Every row belongs to one group in each of 2 separate groupings. Each group adds its own fixed numbers to the row, and there is some noise. The rows also spread widely along 5 directions, which tell nothing about the answers.
In the rows, 128 means zero.
Some rows, each with its group in each grouping after it:
[164 154 151 115 139 159 171 149 129 147 167 101 115 180 135  68 100 124
 139  94 147  74 147 105 146 135 116 166]	(3) rofu
[133 137 151 127 131 150 178 170 162 130 179  87 134 171 140  55 118 135
 126  77 135  73 161  86 113 120 131 152]	(0) rofu
[124 117 166 131 160 122 125 201 142  71 175  93 167 117 108 105 130 141
 106  97 150 114 161 140 131  96 132 166]	(4) geten
[130 159 162  89 169 137 130 186 111 106 159  96 126 109 124 116 104 111
  94 130 167 105 132 159 146 128 145 195]	(2) toson
[216 151 140  54 166 141 134 127 104 177 154 163 139 124 105  97 136 129
 122 153 151  97 111 128 129 119 121 164]	(4) toson
[182 138 132  98 158 119 131 160 103 136 178 118 155 120 105 123 117 127
 119 134 135 115 140 120 141 104 117 159]	(1) geten
[159 111 139 103 172 129 139 152 114 119 181 131 140 154 110 122 150 120
 133 106 125  99 129 124 140 108 126 175]	(3) geten
[169 116 131  87 161 115 133 184 116  92 161 106 191  79 119 110 156 130
 115 154 141 123 153 120 135 101 132 149]	(2) geten
[152 123 131 111 145 127 157 186 119 116 184 102 194 110 113  85 133 134
 116 108 129 116 177  98 111  85 135 150]	(1) toson
[142 185 168 100 133 148 128 188 135 123 157  79 115 117 140  88  60 135
  90 118 175  83 137 149 161 132 126 177]	(0) rofu
[171 177 157  96 138 133 123 172 122 145 150  78 135 118 137  90  70 137
  98 134 169  81 150 120 167 131 106 161]	(0) geten
[174 107 143 116 157 128 150 170 138 109 172 107 186 118 106  77 151 146
 129 114 132 105 172 102 118  96 122 138]	(4) geten
[152 120 127 118 147 136 155 177 129 126 195  91 166 138 110 100 143 143
 116  85 112 107 146 115 117  86 133 145]	(0) rofu
[210 149 151  62 156 136 142 129 131 144 136 157 135 108 114  79 130 132
 124 163 170  94 131 111 148 133 114 156]	(4) geten
[196 159 146  68 145 147 143 153 116 137 145 129 139 100 133  92 104 134
 131 148 162  95 130 135 166 133 117 167]	(3) rofu
[165 139 143  54 162 127 135 152 139 125 159 163 123  90 122 101 151 132
 119 144 146 111  95 141 135 111 145 170]	(0) rofu
[158 157 167  64 157 142 176 130 137 151 151 172  81 156 133  68 120 109
 121 130 163  87 115  97 119 142 138 184]	(1) toson

New rows, each followed by its group in each grouping:
[181 158 143  93 141 148 156 168 116 130 155  84 154 114 135  72 106 127
 123 139 152  92 156 112 141 131 122 149]	(2) rofu
[150 160 152  45 172 125 112 176 121 119 151 137 123  78 121 127 109 126
  84 143 168 114  99 168 155 112 138 193]	(0) toson
[198 156 148  80 150 131 160 127 111 178 166 142 101 168 121  87 105 112
 130 132 146  90 129  92 134 139 111 164]	(1) geten
[198 167 140  51 161 124 122 164  85 145 158 140 150  72 115 117 101 123
 100 165 161 120 121 142 148 111 127 176]	(1) toson
[186 139 133  65 142 134 131 185 124  92 150 119 190  43 129  95 125 144
 121 161 159 117 146 138 159 103 130 156]	(3) rofu
[149 131 148  87 145 134 164 176 147  92 170 138 147  92 126  83 140 128
 123 123 148 119 137 121 119 109 141 167]	(1) rofu
[127 120 137 109 168 135 145 171 122 143 197 107 128 168 108 119 142 125
 105  75 121  97 127 126 115  97 143 177]	(0) toson
[124 109 156 130 153 145 160 183 155  83 188 111 144 142 107  81 149 137
 127  71 129 107 148 130 104 101 144 162]	(4) rofu
[142 145 157 125 151 130 138 188 119 107 166  66 155 131 128 101 102 123
 102 121 157 100 170 122 144 123 126 161]	(2) geten
[126 177 184  94 142 153 144 188 138  90 143  93 103 102 150  83  79 119
 100 130 189  91 139 149 151 152 136 190]	(2) rofu
[166 171 156 113 145 148 115 181  89 132 175  73 136 128 117 124  61 128
 109 108 158  92 142 164 178 128 114 183]	(3) rofu
[174 174 158  70 158 127 115 157 118 141 153 118 107 122 126 112  91 127
  95 143 168  92 116 144 162 133 115 175]	(0) geten
[156 116 152 102 153 125 139 182 156  81 154 116 182  85 115  77 151 146
 118 136 149 113 163 118 126  99 128 147]	(4) geten
[162 180 189  99 153 139 121 168 126 120 141 106 109 117 128  93  66 128
  95 137 189  85 137 151 164 146 110 184]	(4) geten
[161 146 162  94 158 149 157 150 134 142 153 130 123 151 122  73 114 129
 116 110 156  84 144 113 125 127 126 171]	(4) toson
[167 118 119  86 147 110 130 195 145  95 164 107 213  52 124  94 153 154
 105 148 138 118 159 111 136  80 129 138]	(0) geten
[169 143 140 117 127 150 157 182 131 117 165  80 176 118 133  68 100 145
 128 113 152  86 177 107 150 116 123 148]	(3) rofu
[242 162 123  65 152 139 122 145  92 162 156 130 168  87  99  99 110 148
 122 161 151 113 122 144 154 112 109 139]	(4) rofu
[177 113 123  62 171 130 157 156 118 122 153 148 178  90 119  94 185 125
 126 157 134 114 137 106 111  97 147 150]	(2) toson
[122 111 142 114 169 137 154 182 124 106 183 108 156 142 114 104 145 126
 118  87 130 102 154 119 126  97 144 179]	(3) toson
[136 136 157 125 157 152 147 168 115 129 196 100 109 179 114 109 110 122
 130  72 133  88 131 139 143 123 127 186]	(3) rofu
[169 101 118  97 147 139 163 166 135 111 179 124 183 106 120  85 170 143
 146 116 123 111 155 105 121  92 132 147]	(3) rofu
[179 129 125  90 175 127 143 145  82 173 197 143 135 162  89 133 139 112
 120 104 116 116 110 123 112  96 132 174]	(1) toson
[188 150 137  64 171 149 146 131  99 167 162 152 118 148 117 115 131 118
 128 132 145  84 111 119 142 122 123 178]	(3) toson
[152 170 163  60 162 126 123 175 108 118 156 146 117  82 124 120  98 121
  89 153 172 117 113 160 147 120 139 196]	(1) toson
[231 137 124  61 160 138 141 119 108 172 152 148 150 124 117  96 141 133
 145 162 143  91 133  97 157 123 105 147]	(3) geten
[157 128 150  85 153 127 144 175 139  90 154 123 157  95 135  94 132 135
 122 139 158 100 153 120 151 114 126 169]	(3) geten
[137 174 169  94 160 145 118 178 110 104 167 106  97 117 123 128  74 116
 103 112 172  98 106 185 174 130 128 210]	(3) rofu
[152 139 149 100 187 143 130 141  86 160 194 128  96 194  98 148 122 108
 120  81 127  90 103 148 140 112 129 198]	(3) toson
[225 161 141  55 155 125 107 157 107 134 135 130 174  58 111 100 111 143
 112 187 171 108 136 140 166 120 107 148]	(4) geten
[152 106 151 113 167 126 146 165 143 100 177 126 152 135 105  95 158 134
 125 106 138 111 145 118 112  99 131 157]	(4) geten
[156 162 157 104 127 149 150 188 133 105 153  81 156  98 144  70  83 141
 119 121 171  86 167 126 160 126 122 167]	(3) rofu
[130 128 153 119 159 122 135 179 140 119 186  92 132 152 117 108 123 127
 106  88 134  93 137 125 133 103 132 170]	(0) geten
[162 149 132  95 138 131 137 198 128 130 159  72 194  83 133  77 105 150
  95 131 155  93 176 106 142  97 133 146]	(0) toson
